The first 5 rows are patterns. Each new row is the sum of 2 different patterns, raised or lowered, with some noise. Before adding, each is slid sideways (what falls off one end comes back at the other) and multiplied by a number that may be negative. Names go in the order of the patterns.
In the rows, zero is written as 128.
Known rows, each followed by the names of its patterns:
[128 148 124 128 97 144 99 129 140 117 122 148 105 150 141 121 135 113 109 135 109 159 111 142 107 115 134 115 151 159 152 103 119 134 108 144 104 144 105]	(2)
[99 135 119 105 136 97 113 111 126 139 133 121 160 123 108 153 152 120 129 115 143 147 112 113 158 155 107 136 105 140 106 99 156 130 122 125 157 144 103]	(4)
[147 105 152 156 140 110 125 149 134 108 146 159 105 153 147 113 149 116 104 100 132 100 122 119 153 100 160 102 144 113 139 132 131 115 102 99 140 113 126]	(3)
[160 142 116 117 123 107 96 157 143 158 135 104 161 114 111 123 139 120 98 113 139 119 116 143 140 113 153 98 96 116 105 95 118 128 151 154 132 137 139]	(0)
[132 110 116 131 128 154 99 122 123 132 126 158 136 145 145 108 137 147 121 117 104 154 118 150 105 106 158 155 146 114 128 151 150 111 159 123 111 97 109]	(1)

New rows, each followed by the names of its patterns:
[113 89 139 112 135 123 126 117 109 86 111 168 105 113 113 130 102 109 155 108 98 115 130 115 115 129 125 146 135 153 163 145 130 111 113 112 104 100 137]	(4) (0)
[175 132 152 120 132 177 141 137 143 169 137 173 162 177 165 135 157 145 145 139 124 188 191 152 172 187 151 174 148 147 149 136 140 135 117 161 172 136 145]	(4) (0)
[158 135 114 108 137 118 100 109 149 144 102 115 152 108 151 148 127 138 126 124 120 89 139 145 88 108 146 110 149 118 96 151 130 80 81 146 100 143 106]	(4) (3)
[154 139 171 170 158 159 121 143 129 111 137 168 152 167 168 135 154 115 135 135 139 143 102 122 142 135 142 159 148 152 161 109 135 151 122 118 128 154 175]	(4) (0)
[134 138 121 125 151 170 139 134 142 154 123 93 180 121 124 152 121 129 155 154 125 179 139 135 122 174 128 143 134 139 147 152 114 132 149 176 128 136 124]	(3) (1)
[106 153 129 140 135 138 158 165 139 128 106 153 107 156 106 145 112 141 165 147 126 115 149 96 147 129 105 122 161 115 139 140 139 128 101 132 125 106 170]	(2) (3)
[115 105 109 119 139 138 105 111 115 117 107 81 149 126 109 126 97 64 98 85 76 125 104 110 136 125 142 95 143 102 128 126 83 76 77 145 123 111 97]	(0) (1)
[118 156 109 132 136 120 115 96 112 107 121 168 110 149 121 114 124 92 122 143 134 87 88 114 107 142 100 148 119 98 126 94 114 106 111 100 131 133 99]	(2) (0)
[157 149 117 158 116 146 95 157 100 129 115 134 136 111 141 132 133 150 118 121 138 95 129 110 99 125 148 119 120 98 149 101 115 146 100 118 118 87 115]	(2) (3)
[103 177 143 152 142 164 145 138 112 103 116 137 119 112 138 130 158 156 157 146 114 138 117 119 162 132 132 163 150 120 153 149 133 111 144 127 121 123 160]	(3) (0)
[104 83 80 109 92 88 123 96 90 90 66 112 85 57 68 121 108 58 90 82 85 52 79 93 77 91 72 116 114 85 62 109 83 76 78 82 54 90 76]	(4) (3)
[163 132 144 137 168 148 140 150 114 164 158 145 111 151 152 134 134 130 140 138 131 146 171 152 152 169 146 154 119 137 151 162 155 137 155 104 115 113 149]	(2) (1)
[109 169 140 117 114 110 151 124 99 117 139 123 127 160 151 144 134 142 160 149 148 93 158 142 125 139 122 115 112 117 130 149 126 95 151 125 157 116 137]	(2) (1)
[169 129 119 137 141 98 128 147 128 129 119 112 142 107 117 124 158 100 100 112 142 119 142 147 152 130 133 112 118 114 102 84 141 120 164 132 115 160 159]	(0) (1)
[118 145 132 123 137 118 162 158 146 155 140 134 134 144 114 139 179 148 156 158 144 113 112 103 119 141 118 96 129 151 160 121 159 144 127 137 89 110 139]	(0) (1)
[95 110 129 134 121 127 141 132 116 82 157 87 89 162 108 136 150 175 135 138 114 141 95 140 103 132 102 131 115 132 128 135 174 153 103 159 145 103 149]	(4) (3)
[121 120 104 143 100 137 114 148 125 151 115 126 130 124 135 141 118 114 124 129 134 137 142 121 140 141 144 112 146 137 144 108 137 155 110 160 161 135 132]	(2) (3)
[118 130 107 156 116 118 170 128 151 156 167 140 120 134 148 121 136 163 105 146 140 129 161 136 120 145 137 109 153 151 149 123 151 134 163 120 137 163 160]	(4) (3)
[164 176 167 148 188 124 141 166 133 126 160 163 190 175 157 180 180 172 160 168 151 173 141 152 203 160 187 173 148 173 147 166 176 169 163 154 149 190 166]	(4) (0)
[110 121 181 165 117 162 130 145 142 97 150 138 124 120 165 159 135 134 154 141 130 174 124 123 121 138 142 129 157 184 162 130 153 188 127 134 130 167 156]	(4) (0)
[146 117 97 130 151 147 92 133 115 122 125 112 81 133 155 129 123 132 138 99 104 110 136 123 108 105 116 127 127 107 156 149 98 104 96 95 133 81 119]	(0) (1)
[157 127 155 163 133 138 146 118 123 166 139 149 169 152 157 153 162 152 122 162 130 175 130 169 140 138 151 156 149 173 129 147 150 133 166 144 129 150 139]	(2) (3)
[172 149 125 177 156 115 110 155 144 157 133 166 172 140 130 150 148 127 134 185 176 152 165 154 146 184 155 156 138 155 138 166 109 141 181 143 140 147 147]	(4) (1)
[136 140 102 101 138 149 164 119 96 173 135 96 127 116 127 84 90 156 120 111 133 158 126 125 78 105 109 89 106 92 113 129 144 138 136 127 176 133 101]	(4) (0)
[106 111 92 169 118 146 118 122 130 134 131 153 140 105 157 126 95 156 85 126 126 137 115 146 121 146 69 127 92 128 95 100 112 136 119 100 112 164 78]	(3) (0)
[152 133 145 145 136 134 110 168 120 141 128 113 137 120 157 172 164 116 151 142 113 169 134 149 122 132 165 149 133 108 170 133 129 156 118 141 143 106 174]	(2) (4)
[123 167 136 139 145 110 154 119 122 142 154 148 120 112 167 111 115 145 115 125 147 145 165 159 121 178 152 118 155 146 154 133 146 139 142 149 149 185 156]	(4) (1)
[163 153 103 117 66 116 155 76 116 107 146 92 144 121 107 133 150 144 87 102 152 113 127 176 120 119 115 106 118 75 78 113 106 129 54 95 121 128 117]	(0) (1)
[151 135 109 138 165 120 148 159 140 179 114 128 129 151 131 171 149 175 148 145 142 172 132 143 127 172 130 155 111 132 166 171 173 123 159 182 174 122 173]	(3) (1)
[163 140 145 136 152 141 105 93 119 139 119 157 108 104 135 121 133 134 132 157 110 105 161 148 119 142 126 137 163 101 101 153 142 94 133 111 156 126 105]	(4) (0)
[122 137 146 119 127 120 131 104 136 75 126 88 106 155 110 106 103 144 119 98 140 91 139 157 76 114 115 129 128 89 88 142 79 151 125 160 122 110 142]	(2) (1)
[134 111 98 155 116 128 114 156 122 139 142 113 95 88 136 131 86 140 121 118 87 145 118 112 109 102 159 117 118 95 125 122 143 92 156 124 85 123 116]	(2) (4)
[126 120 138 110 126 139 144 127 143 125 148 111 163 128 158 152 118 147 128 107 109 137 154 122 160 107 137 139 166 144 111 137 147 169 111 173 129 115 123]	(2) (1)
[120 82 163 131 121 110 129 113 113 83 131 136 83 156 123 123 91 120 157 136 99 174 151 85 173 166 103 147 101 116 117 114 85 149 144 130 107 135 112]	(4) (3)
[151 148 127 153 153 118 176 180 172 150 181 142 165 145 110 127 129 150 125 122 143 167 133 169 185 146 148 122 155 175 121 159 144 171 143 157 169 163 120]	(0) (1)
[125 178 128 167 117 157 147 155 126 125 116 89 76 171 133 159 158 90 184 148 130 112 140 146 112 101 160 155 100 170 162 105 176 95 80 97 116 76 117]	(3) (0)
[113 133 118 96 90 142 89 150 123 108 149 157 134 104 97 112 126 97 128 87 93 102 108 122 117 130 96 103 110 91 127 88 126 125 136 112 130 146 113]	(0) (1)
[95 118 124 147 96 153 129 130 154 137 115 158 124 125 132 119 143 137 107 164 108 162 120 138 159 117 133 105 106 102 139 131 129 144 108 162 120 144 143]	(2) (0)
[130 133 129 158 155 124 117 132 94 134 140 149 127 121 153 149 135 147 135 137 128 116 125 150 90 136 131 123 140 130 138 149 133 156 121 132 110 160 133]	(0) (1)
[133 137 168 162 117 147 140 130 84 94 147 148 114 115 140 127 160 143 158 149 97 112 113 91 148 124 114 116 136 119 145 133 120 133 147 107 92 137 129]	(4) (0)
[152 134 133 125 134 144 123 96 97 168 151 106 130 135 148 138 144 149 137 115 131 164 121 137 120 141 164 133 124 171 107 146 150 140 148 141 122 156 82]	(2) (4)
[150 146 133 136 139 143 118 136 147 89 163 143 115 138 118 85 97 115 92 134 110 132 109 157 122 117 122 118 144 143 94 86 89 143 113 107 124 118 121]	(3) (1)
[157 123 132 170 132 168 135 136 131 157 151 128 121 139 144 137 122 134 158 160 172 111 158 171 155 133 154 121 132 101 149 130 137 113 135 145 151 136 160]	(2) (1)
[112 122 105 92 138 100 111 143 91 163 139 143 95 113 145 121 118 156 165 87 140 143 97 152 98 109 84 125 107 114 114 129 105 136 100 144 101 129 137]	(2) (3)
[90 154 119 136 89 124 143 125 108 120 115 126 139 102 117 100 130 125 130 114 148 171 138 122 154 186 122 141 137 112 128 91 134 118 160 112 105 150 138]	(3) (0)
[95 101 153 130 117 108 138 120 89 103 103 131 110 130 121 105 110 85 75 91 113 82 92 120 140 155 96 131 105 159 143 81 83 96 110 91 119 108 152]	(0) (1)
[139 151 116 111 136 135 78 165 129 147 171 114 164 172 161 132 141 170 150 117 161 107 135 114 137 112 151 126 133 169 176 145 127 149 97 181 133 83 102]	(3) (1)
[142 99 116 87 109 132 101 131 148 114 100 143 165 145 104 130 145 118 102 153 94 141 137 124 145 145 126 122 99 108 104 110 108 92 107 145 136 135 150]	(0) (1)
[90 89 95 70 86 120 107 92 94 102 90 91 67 71 82 87 83 85 99 101 81 78 102 87 83 108 74 91 104 115 68 113 104 82 57 114 65 117 69]	(4) (3)
[155 192 128 129 127 121 163 118 150 139 150 184 122 146 125 164 128 176 165 156 160 146 144 180 153 137 133 163 128 173 118 151 165 183 152 131 153 160 185]	(2) (1)
[112 109 75 130 100 140 149 117 124 147 127 150 127 110 126 97 87 149 118 168 115 118 127 104 115 110 149 143 124 92 123 122 99 147 111 126 120 102 119]	(2) (0)
[209 152 191 157 173 176 187 140 181 167 173 186 156 186 198 176 178 157 183 147 173 173 168 173 143 143 148 207 163 161 187 156 191 170 194 180 160 164 175]	(2) (1)
[108 162 114 112 116 110 152 142 141 116 125 152 99 139 111 146 115 151 152 140 144 97 148 124 129 132 109 144 139 130 132 126 146 154 134 109 136 134 169]	(2) (1)
[150 129 135 161 121 112 129 167 125 131 114 142 122 108 104 140 164 105 120 115 145 128 86 158 114 140 141 130 121 95 113 133 104 93 147 80 120 127 148]	(4) (1)
[211 226 197 179 203 213 184 166 144 199 165 156 197 191 173 173 140 186 183 155 154 192 180 174 138 194 148 188 208 158 137 178 165 151 144 137 165 138 181]	(0) (1)
[128 177 129 123 168 156 149 162 147 144 155 134 122 178 153 136 139 126 165 124 121 150 154 124 142 175 153 121 130 138 147 133 147 123 124 120 146 145 165]	(2) (4)
[140 161 173 147 138 120 146 137 152 127 114 152 166 160 139 156 174 140 126 144 138 149 110 141 156 136 131 151 161 166 123 146 148 138 136 168 135 170 171]	(0) (1)
[89 74 88 63 60 47 96 70 88 58 99 55 101 64 82 74 77 83 93 65 57 36 100 51 79 104 53 100 116 80 75 84 95 89 55 88 113 48 120]	(2) (3)
[136 110 96 115 145 136 120 136 158 103 105 125 112 131 119 124 145 144 139 132 161 142 128 120 152 103 138 129 124 140 145 134 150 162 152 122 126 115 117]	(3) (0)
[141 137 121 122 135 132 159 136 128 154 119 135 124 140 116 121 123 147 99 151 128 125 110 140 131 140 116 107 125 146 106 114 152 114 155 139 148 137 113]	(4) (3)
[156 105 109 144 97 135 139 125 149 129 115 143 119 177 120 139 106 116 126 102 167 168 170 109 111 153 105 138 105 152 105 116 143 132 126 97 154 108 124]	(2) (0)
[157 145 166 155 146 178 177 123 151 113 148 163 121 108 129 123 132 101 114 175 112 91 166 126 143 125 129 126 183 184 105 137 125 159 115 140 86 176 92]	(3) (1)
